There are 4 nested groupings, the coarsest first. Each group lies inside one group of the grouping before and may be the whole of it. The rows also spread widely along 12 directions, which tell nothing about the answers.
(in the rows, 128 means zero)
Some rows, each with its group in each grouping after it:
[146 127 160 164  98 120 123 107 108 142 158  80 147 154 164 192  80 163
 111 114 127 105 175 169 100 123 140] => lekil Bogin z_578 vasu
[227 136 130 141 153 130 127 173 108 114 101  14 128  97 177 139 137 133
  77 135 144 126 141 132 205 163 126] => levig sapes z_483 kag
[156 127 160 133 148  78 128 120 125 143 139  74  87 146 119 164 130 153
 135 107 121 108 123 162 138 123 173] => levig dofog z_830 nune
[141 176 153 120 114  70 143 107  79 130 142 104 118 112 136 185  98 154
  73 140  92 131 175 154 167 115 158] => levig dofog z_651 Vofi
[144 132 172 134 152 103 173 120 144 160 177  69 110 128 142 187 134 164
 133  89 101  75 122 147 184 149 178] => lekil tem z_742 Sopa
[ 94 112 190 150  83 144 122 126 154 122 169 177 154  93 116 113  88 102
 103 113 108  89  89 131 189 104 127] => kip fub z_559 satos
[135 146 109  75 124 106 128 154 150 106 159 125 127  98 121 115 140 132
 117 170 132 142 136 107 186  86 156] => levig rufuv z_356 pofe
[151 133 135 164 161 131 152 167 143  74 187 100 162 110 187 162 112 168
 138 161 146 166 171 123 181 139 108] => lekil mok z_151 Kazot
[141 121 158 141 138 125 127 125 135  98 149 109 130  98 147 125  98 139
 121 135 127 159 118 156 160 123 138] => levig dofog z_830 nik
[205 140  90  95 133  96  90 121 106 126  92  66 152 151 136 100  77 147
 136 153 149 213 116 148 101 151 113] => kip Vil z_83 dapo
[166 140 156 113 176  60 153  96 139 176 131  81 127 183  91 132 105 156
 156  75  84 124  65 162 164 185 148] => lekil tem z_50 Lemi
[170 127 146 109  98  68  74 154 105 163 118 106 141 151 102 134 115 118
 128 133 128 122  80 106 165 144 122] => levig rufuv z_356 fasa
[ 97 165 186 124 168 135 138 159 161  94 131 103 125 104 141 113 157 126
 120 125 110 135  96 141 205  98 126] => levig rufuv z_260 bup
[106 201 154  72 107 114 157 106 115 145 153  89 128  85 156 174 121 162
  85 132  82 127 158 148 169 105 167] => kip Vil z_593 razik
[104 107 205 200 142 152 109 156 117  86 159  80 120  89 204 213 139 151
 160 143 172 162 142 113 154 105 119] => lekil Reta z_653 Doga
[ 35 154 163  37  81 146 124 107 213 168 189 139 127 154  95 112 148 148
 164  98  95  92  88 152 102  63 179] => kip Vil z_83 nugo
[165 119 103 150 160  84 139 171 172  77 188 136 149 178 122 127 108 161
 152 162 157 134 161 130 148 109 128] => lekil mok z_151 riz
[144 117  74  66 181 137 155 119 190  97 199  77 121 125 155 123 138 194
 210 160 150 224 165 143  99 134 152] => levig sapes z_325 mek
[169  91 127 143 148 108 132 131 129 121 146  84  82  99 125 150 145 127
 129 133 155 104 142 123 162 105 173] => levig rufuv z_886 Kifo
[137 166 120  87 144 121 134 137 173  96 134 121 148 158 113  74 105 139
 107 133 112 137 128 165 145  82 135] => kip fub z_327 feduv
[139 108 127 138 115  80 125 135 118 139 187 120 123 127 127 204 127 153
 158 153 148 133 156  83 154 125 147] => lekil Bogin z_578 pavil
[ 87 143 151 101 119 143 115 149 144 108 122 131 141 128 108 112 155 106
 113 142 123 156 125 107 165  93  98] => levig sapes z_325 Befu
[142 109 153 122  93 131 101  93 111 130 135 105 159 101 151 124  65 133
 124 134 130 183  94 150 137 129 130] => lekil Reta z_859 Mepog
[143 117 153 132 126 111 141 126 173  84 179 133 129  94 139 108  82 146
 113 142 133 114 103 164 181  74 186] => lekil Reta z_859 Meva
[137 118 147 130 113 141 148 109 124 140 144 101 137 110 134 144 112 126
  98 114 119 110 133 133 170 122 146] => lekil tem z_50 Lemi
[119  69 158 183 102 113  94  96  87 144  97 141  92 143  75 154 125  77
 122 108 159 104 136 109 108  85 123] => kip fub z_559 satos
[136 145 125 140 150 107 187 114 164 126 165 155 159 161  91 115  94 127
  91 105  85  92 156 143 180 157 109] => kip Vil z_593 razik
[148 183 162  84 126 136  80 177 144 112  92  36 147 177 159 100 137 152
 103 125 128 142 105 179 128  93 123] => levig dofog z_651 Vofi
[101 113 139 149 118 142 161 132 118 121 134 129 107 118 103 167 168  91
  74 129 139  79 185  89 184  69 140] => lekil tem z_742 Sopa
[152 123 140 160 161 143 164 147 120 107 152  56 112 108 178 193 152 152
 115 134 152 124 191 121 167 117 145] => lekil tem z_742 Sopa
[122 115 149 102 110 145 131  93 152 163 141  88 150 161 124 122 109 134
 128  88 108 117 111 160 123 134 135] => lekil Reta z_859 Meva
[160 120 137 123 126 128 121 118 139 129 120  77 134 129 126 109 108 128
 110 116 132 126 101 153 153 109 148] => lekil Bogin z_578 pavil
[169  60 120 156  99 125 123 129 126 137 148 120 122 124 102 138 117 100
 110 127 165  87 130 101 160 111 150] => lekil tem z_742 Sopa
[185  80  90 129 111 154 129 106 102 121 161  79 140  82 167 149  95 142
 123 153 156 188 178 123 134 160 128] => levig dofog z_651 Vofi
[140 152  98  86 130  96 121 109 125 109 101  96 116 177  97 103 122 135
 104 145 139 149 161 169  92  44 159] => lekil mok z_151 Kazot
[104 136 128  46  96 140 124  83 183 164 154 128 162 148  93  67  90 134
 146 100  90 146  68 166 113 128 141] => kip Vil z_593 razik
[120 129 157 114 128 147 137 112 130 134 123  89 120 109 126 123 136 116
 100 107 108 130 121 149 165 120 137] => levig dofog z_830 nune
[164 119 152 110 170  94 153  92 142 175 143  44 110 152 129 157 127 164
 163  77 104 124  92 158 153 177 164] => lekil Reta z_859 Meva
[122 177 118  63 129 143 143 124 130 105 130 110 151  76 144 103 119 131
  92 157 103 188 136 124 193 102 127] => kip fub z_327 feduv

New rows, each followed by its group in each grouping:
[110 141 140  94 113 129  90 138 106 133 108  97 125 121 130 146 150 120
 137 145 144 172 130  98 134  94 116] => kip fub z_559 satos
[123  69 179 180 115 141 135  91 152 109 205 168 163  81 140 120  45 134
 155 115 113 166  83 155 168 176 116] => levig dofog z_651 Vofi
[102 137 149  90 154 173 170 143 199 114 166 114 166 111 133  82 138 128
 127 111  99 139  83 130 216 136 122] => lekil tem z_742 Sopa
[148 181 137  79 145 100 117 156 163 104 121 106 148 153 118  77 109 143
 110 135 110 139  97 161 165  94 137] => kip fub z_559 satos
[107  78 116 111 139 200 124 150 216  95 185 130 161 126 135  66 138 121
 180 134 156 163 110 123 136 119 103] => levig rufuv z_260 bup
[ 95 131 146  97 148 139 144 115 144 138 140  93 119 129 123 145 158 136
 153 117 124 155 119 117 151 109 141] => lekil tem z_50 Lemi
[ 79 135 159  95 128  86  95 163 143 119 156 132 110 130 108 169 174 135
 181 162 150 166  91  68 175  76 142] => lekil Reta z_653 Doga
[ 80 164 117  82 141 116 154 130 126 124 142  98  93 151 118 189 191 147
 126 148 137 134 207 101 126  47 161] => lekil tem z_50 Lemi
[153 115 118  98 115 120 104 121 136 130 135  88 150 152 135 121 102 143
 140 138 145 167 121 137 117 118 133] => lekil Reta z_859 Meva
[142 135 155 110 151 113 139  89 147 131 140  75 129 136 138 123  94 159
 142 104 108 155  94 186 136 128 161] => lekil Reta z_653 Doga
[173  62 115 141 165 133 144  89 151 166 140  59 116 155 108 130 129 133
 177  81 142 135 103 133 128 178 136] => lekil Bogin z_578 pavil
[101  99 148 149 109 155 109 122 121  97 129 142 136 112 123 121 116 100
 111 142 146 165 145 124 133  95 102] => levig dofog z_830 nik
[111 121 139 121 146 135 124 124 139 110 135 112 128 139 124 126 134 131
 144 131 132 176 138 135 128 119 113] => levig dofog z_830 nik
[134  89 153 129  92  93 118  69  84 182 136  92  97 119 112 194 115 127
 133 107 130 117 128 124 123 122 171] => lekil Reta z_859 Meva
[ 94 173 158 106 129  63 126 107  97 141 125 128 129 178 101 176 117 146
 130 133 104 161 145 135 118  98 130] => lekil tem z_742 Sopa
[120 137 155 139 167 147 120 135 141  86  88 103 134 115 127  89 127 107
 124 129 140 187  94 135 160 109  93] => kip Vil z_593 razik
[129 136 163 112 141  86 142  96 130 151 137 119 116 119  97 125 113 126
 123 103  88 118  92 151 177 137 154] => levig rufuv z_356 pofe
[138  85 135 147 143 175 134  99 172 101 146  95 116 132 140  95 101 135
 145 103 154 128 140 187  86  87 151] => kip fub z_559 satos
[195  81  95 168 165 109 148 120 120 125 153  74 118 166 137 173 115 155
 154 129 170 140 186 124 110 150 135] => lekil tem z_50 Lemi
[122 124 146 114 154 153 120 116 146 137 101  82 127 156 114 104 144 116
 143  94 125 149 105 140 130 124 106] => kip fub z_327 feduv
[163  82 144 170 124 106 144  94 108 164 153 115 115 126 109 170 103 121
 127  94 123  89 142 123 153 164 136] => kip fub z_559 satos
[133 112 105  86  88 149 102 143 143 125 142 108 157 136 126 115 129 118
 118 153 153 148 133 102 145  95 125] => lekil Reta z_653 Doga
[187  79 105 153 112  67 114  96 123 144 156 128 114 164  89 146  74 139
 147 128 156 114 143 140  87 127 156] => kip Vil z_593 razik
[152 122 123 128 125  90 124 154 142  94 169 123 123 117 127 140 120 145
 129 166 156 129 137 120 168  76 164] => lekil mok z_151 Kazot
[141 104 138 164 158  82 146 124 134 104 158 140  97 122 102 150 124 126
 133 138 140 115 153 125 162 104 152] => levig rufuv z_356 pofe
[157 179 132 106 176  48 159 144 162 135 155  97 135 227 101 146 119 180
 136 111  98  97 140 162 144 130 151] => lekil tem z_50 Lemi
[134  81 123 163  86 183 117 126 104 140 127 100 132 134 136 163 140  96
  93 118 163  91 206 101 112 107 101] => kip fub z_559 satos
[ 85 159 142  90 155 109 129 126 154 142 159 128 167 192 117 138 130 155
 182 121  94 186 135 128 116 164  78] => levig rufuv z_356 pofe
[102 152 145  59 108 136  61 167 126 150 112  67 151 173 141 141 169 142
 169 140 139 196 107 103 106 128  89] => levig dofog z_830 nik
[110 113 134 106  52 117 130  76 108 145 171 148 136  99 121 162  80 127
  87 142 120 114 165 135 130  75 174] => lekil Reta z_859 Meva
[150  87 125 155 101 148 155  79 108 131 173 102 118  96 152 172  91 139
  96 122 132 115 205 159 114 126 159] => levig dofog z_830 nik
[135 132 155 103 108 123 103 122 157 109 171 105 146 128 152 113  79 168
 147 135 124 165 101 183 116 110 154] => levig dofog z_651 Vofi
[144 241 164  82 102  87 100 179  93 110 124  76 166 126 187 171 105 174
  70 170 101 149 159 142 173  91 126] => kip fub z_327 feduv
[119 161 134  80 146 169 109 134  94 147  59  19 146 162 156 142 174 127
 123 120 135 204 142 119 116 130  82] => lekil tem z_742 Sopa
[114 177 183 143 112 107  58 158  99  81  79 116 151 163 145 125  94 129
 108 156 145 179 124 155 102  53  92] => kip fub z_327 feduv
[ 97 140 145 100 132 147 131 106 134 127 113 100 125 144 114 115 140 120
 111 112 111 153 140 155 124 103 122] => levig dofog z_830 nik
[136 137 184 155 170  89 160 100 112 113 148  70  58  80 148 190 134 161
 123 113 118 123 139 172 171  99 200] => levig dofog z_651 Vofi
[164 143 122  94 129  67 148 118 144 164 177 105 132 179  98 150 110 164
 127 108  89  99 139 150 152 163 156] => levig dofog z_651 Vofi
[111  92 131 143 137  87 132  76 104 145 117 130  86 142  65 159 138 104
 142 118 140 141 134 108 127  91 148] => lekil Bogin z_578 pavil
[126 117 159 143 102  99  86 112 102 124 134 107 137 153 145 172  89 148
 147 142 152 170 138 141  88  99 129] => lekil Reta z_859 Meva
[132 167  93  68 131 128 147 141 143 118 145 106 138 132 125 128 145 140
 102 152 119 141 182 112 161  92 134] => kip fub z_327 feduv
[121  80 168 142  63 127 112  88 128 190 169 116 105 140 105 178 115 123
 129  80 126  39 131 138 106 104 173] => kip fub z_327 feduv
[ 98 125 173 143 145 161 139 105 141 113 120  88 126 130 141 133 130 123
 119 103 125 142 124 158 143  98 127] => lekil Reta z_653 Doga
[112 145 154 116 160 171 157 132 145 106 136  76 152  93 172 131 141 135
 116 125 115 175 128 124 201 138 107] => lekil Reta z_859 Mepog
[121 104 154 176 149 117 143 126 144 107 172 101  92 151 139 189 141 153
 153 123 152 110 193 147 100 101 147] => levig sapes z_483 kag
[132 163 153 112 143  97 159 107 121 139 157  58  99 110 155 195 136 174
 120 122 111 116 157 153 156 100 190] => lekil Bogin z_578 pavil
[ 76 127 120  90 119 102 105 141 166 138 129 159 116 202  46 117 171 104
 155 129 143 118 126  89 108  68 116] => kip Vil z_593 razik
[107 149 133 117 175 129 172  94 133 105 103 103 113 130 100 104 142 114
  97 115 106 150 143 158 166  87 136] => lekil mok z_151 riz
[121 136 139 141 135  88 158  70 110 135 130 144 143 148  88 135  79 123
 102 114  92 147 140 150 148 131 121] => lekil Bogin z_578 pavil
[105 146 150  93 111  96 109  98 105 140 162 109 155 129 158 181  90 172
 170 150 118 217 132 130 111 138 124] => lekil Reta z_859 Meva
[ 71  98 190 161 117 106 122 107 154 151 172 173 134 190  72 149 117 119
 162  84 102 103 105 135 127 141 103] => levig dofog z_651 Vofi
[141 136 112 121 127 129 134 136 121 121 134  97 119 141 129 157 144 131
 104 139 143 118 195 115 135  89 132] => kip fub z_327 feduv
[106 137 151 122 133 104 126 128 114 158 126 113 131 181  96 165 153 122
 128 106 106 128 148 111 142 152  94] => levig dofog z_830 nik
[105 128 142 151 132 180 164 144 161 119 155 136 201 144 129 115 122 105
  91 110 101 122 147 103 206 167  53] => lekil Bogin z_578 pavil
[178 140  70  85 172 108 119 188 162 101 107  98 146 164  95  78 160 117
 134 161 157 172 119  76 183 134  90] => kip Vil z_593 razik
[144 188 180 145 184 120 146 167 130  83 101 100 168 110 152  97 112 120
  77 129  88 160 100 147 243 155  78] => levig rufuv z_356 fasa
[ 98 173 194  99  78 107  98 140 162 109 193 131 170 106 167 136  66 177
 132 150 107 141  78 170 153  76 166] => lekil Bogin z_578 pavil
[147 125 124 134 109 118 111 178 126  94 132 105 118 103 129 147 153 113
  87 171 171 107 151  84 194  53 150] => lekil Bogin z_578 pavil
[156  57 118 156 114 110 132 121 150 144 173 128  91 142  84 146 136 111
 130 115 155  49 154 118 133 100 171] => levig rufuv z_886 Kifo
[ 83 126 146  67 114 112 116  99 170 121 155 143 103 119  87  90 123 131
 152 131 115 155  80 160 125  60 183] => levig dofog z_830 nune
[139 136 133 124 150 100 128 110 123 140 100  86 103 166  97 137 136 126
 126 109 131 128 136 142 115 110 134] => kip Vil z_593 razik
[ 84 108 176 125  92 128 106  78  86 146 116 132 102  70 111 152 123  94
 119 125 122 154 108 122 144  88 144] => levig rufuv z_356 fasa
[129 125 127  72 133 128 151  94 164 155 150 103 142 125  99  87 119 130
 135 101  94 138  76 152 173 138 153] => lekil mok z_151 riz
[149  90 165 161 136 189 139  96 136 112 163  53 134  68 205 149  94 155
 145 112 138 173 138 177 123 161 132] => levig sapes z_483 kag
[125 168 159 138 145  87 148 126 131 118 122 130 125 138 103 133 114 124
  90 121 103 111 129 142 176 110 131] => kip Vil z_83 nugo
[113  88 106 125  75 150 145  49 127 153 129 135 122 156  71 115  98  94
  73 100 125  80 179 162  84  62 160] => lekil Bogin z_578 pavil
[117 130 145 145 155 117 149 125 103 109 145 101 103 101 140 185 152 136
 124 140 130 164 176 108 173 125 125] => levig dofog z_651 Vofi
[136  80 173 178 160  95 130  92  86 141 121  92  67  94 110 186 144 116
 154 105 139 153 110 114 166 147 144] => levig dofog z_651 Vofi
[153  83 154 174 112 120 123 103 101 151 121 122 142 130 103 140  98  93
 108 103 120 126 121 120 159 179  90] => levig sapes z_483 kag
[148 131 129  98 135 153 120 117 130 151 116  69 155 144 141 113 119 133
 135 105 117 161 119 140 132 162 100] => kip fub z_559 satos
[141  98 142 154 124 142 110 142 124 101 137 118 137 100 140 126 116 110
 119 148 152 147 136 115 158 115 110] => levig rufuv z_886 Kifo
[104  83 140 165 153 193 129 147 180  86 130 127 143 153 119  82 147  93
 131 114 156 126 144 131 132 100  82] => levig rufuv z_356 pofe
[150  79 125 174 142 155 119 168 151  87 156 124 155 140 137 120 124 116
 135 143 164 152 152 105 156 146  78] => levig dofog z_830 nune
[153 128 120 106 129 119 136  95 123 112 160 116 144  80 151 122  70 152
 136 148 121 195 131 149 145 134 143] => kip fub z_559 satos
[109 141 143  77  75 124  93 113 124 155 130  95 145 161 126 141 118 137
 119 128 125 134 128 141 104  83 144] => lekil Reta z_859 Mepog
[113 177 107  73 118 154 168 142 156 135 154  93 141 128 136 140 162 138
  79 132 108  98 194 117 167 103 137] => kip Vil z_83 nugo
[127 163 146  79  81 116  86 140 118 162 120  82 144 146 135 148 128 140
 121 132 125 132 116 123 123 112 129] => kip Vil z_83 dapo
[ 85 103 132  66  96 152 128  58 145 165 126 140 128 112  74  76 118  92
 126 100  97 144  88 145 128 106 145] => levig rufuv z_356 pofe
[159  97 118 162 142 121 142 174 152 111 191  86 118 165 154 198 151 163
 150 144 179  92 203 105 127 105 148] => lekil tem z_742 Sopa
[117 154 182 157 167  82 166 136 131 128 157 121 100 122 118 184 144 140
 120 107  99  84 140 123 205 125 146] => kip fub z_559 satos
[132 149  99  97 134 103 135 115 121 109 140 119 121 141 120 140 117 145
 122 156 135 163 190 133 112  81 143] => kip fub z_559 satos
[123 131 142 105 140 178 111 117  83 126  47  50 120  94 137 111 166  86
  88 123 132 199 125 119 162 122  90] => levig dofog z_830 nune
[ 94 168 179 120 108 131 123 158 158  94 170 117 151 107 162 145 117 153
 109 148 121 123 121 141 178  67 148] => lekil Bogin z_578 pavil
[180 133 153 173 129  74 106 167 106 102 133 110 119 133 136 164 105 136
 102 148 152 100 148 125 166 100 139] => kip fub z_559 satos
[114  81 158 139 104 158  97 127 134 140 116 112 143 144 110 116 129  95
 138 109 151 137  87 112 134 113 106] => lekil tem z_742 Sopa
[119 133 152 145 147  96 139 117 129 113 127 139 143 151  95 117 108 118
 118 123 111 144 114 141 167 119 111] => lekil mok z_151 riz
[166  95 107 143 144 120 122 131 136 127 142  94 151 162 124 135 114 136
 153 132 154 161 137 111 133 152 103] => lekil Bogin z_578 pavil
[181  68 145 200 173  99 115 147 134 114 159  80 116 167 147 179 115 161
 198 124 184 147 128 121 113 153 125] => lekil tem z_50 Lemi
[ 76 146 127  65  81 128 113  96 145 164 137 154 166 195  76 101 113 115
 117 113  90 128 143 145  87 103 106] => levig rufuv z_356 pofe
[145 108 129 122 125 151 140 132 142 141 152  84 137 123 137 143 141 127
 123 117 127 125 149 119 159 157 117] => levig sapes z_483 kag
[ 78 146 143  88 109 112  87 154 139 126 153 119 124 167 127 165 163 147
 169 156 147 154 158 108  91  68 127] => levig rufuv z_356 pofe
[131 169 150  98 110 105 105 126 101 130 124  75 147 142 154 154 109 158
 119 142 122 166 136 155 123 100 135] => lekil mok z_151 Kazot
[ 77 175 156  92 128 153 165 120 135 125 151 120 165 111 145 142 129 137
 100 128  87 157 144 123 188 120 113] => lekil tem z_50 Lemi
[144 112 113  92 114 115 156  71 106 157 140 117 145  87 112 131  96 117
 105 126 101 167 122 113 189 159 138] => lekil Reta z_859 Meva
[177 145 116  95 159 111 144 145 131 112 134  83 153  96 146 113 113 145
 123 150 124 185  97 113 215 154 131] => lekil tem z_50 Lemi
[145 150 164 135 171  65 160 116 171 109 159 159 136 138  89  89  73 140
 125 106  81 114  75 172 200 136 147] => kip fub z_559 satos
[106 187 161  53 126 128  88 153 138 133  90  47 105 122 143 125 176 142
 133 136 135 157  86 134 136  62 158] => kip Vil z_83 nugo
[ 89 156 159 101  70 144 117 128  98 166 133  90 124 110 141 197 160 124
  90 126 120  97 170  98 143  93 134] => kip Vil z_593 razik
[ 85 133 129  93 110 153 127 127 137 145 136 106 121 129 117 155 171 119
 130 128 136 132 157  93 131  95 122] => kip Vil z_593 razik
[143 100 123 108 126 117 157  98 161 148 176 109 121 129 107 133 117 138
 132 108 118 101 120 139 164 125 175] => lekil Reta z_653 Doga
[133 157 145 114 148  83 143 139 168 101 165 131 148 171 117 115  91 161
 131 135 113 134 117 166 147  99 150] => lekil tem z_742 Sopa
[ 73 197 171 107 159 116 132 157 158  59 168 135 148 115 171 137 117 171
 144 171 113 199 150 156 149  72 123] => levig rufuv z_356 fasa
[162  71 109 150 112 134 164  87 138 144 132 140 140 141  72  98  96  79
  64  96 118  69 143 129 180 133 131] => lekil Reta z_859 Meva
[100 148 200 136 149  93  87 172 142 114 139  91 104 146 144 170 161 153
 174 133 143 133 100 130 138  86 139] => levig rufuv z_356 pofe
[147 120 124 106 124 124 154  89 139 137 161 117 144 119 115 111  88 136
 111 113  96 146 127 158 162 157 138] => levig dofog z_651 Vofi
[122 115 133 152 148 104 177 101 117 130 180 122 118 115 126 191 129 145
 135 127 119 130 180 116 168 136 140] => lekil mok z_151 Kazot
[185 106  99 164 172 139 116 213 172  89 129  83 147 188 131 118 162 125
 138 142 187 119 159  86 154 138  74] => kip Vil z_593 razik
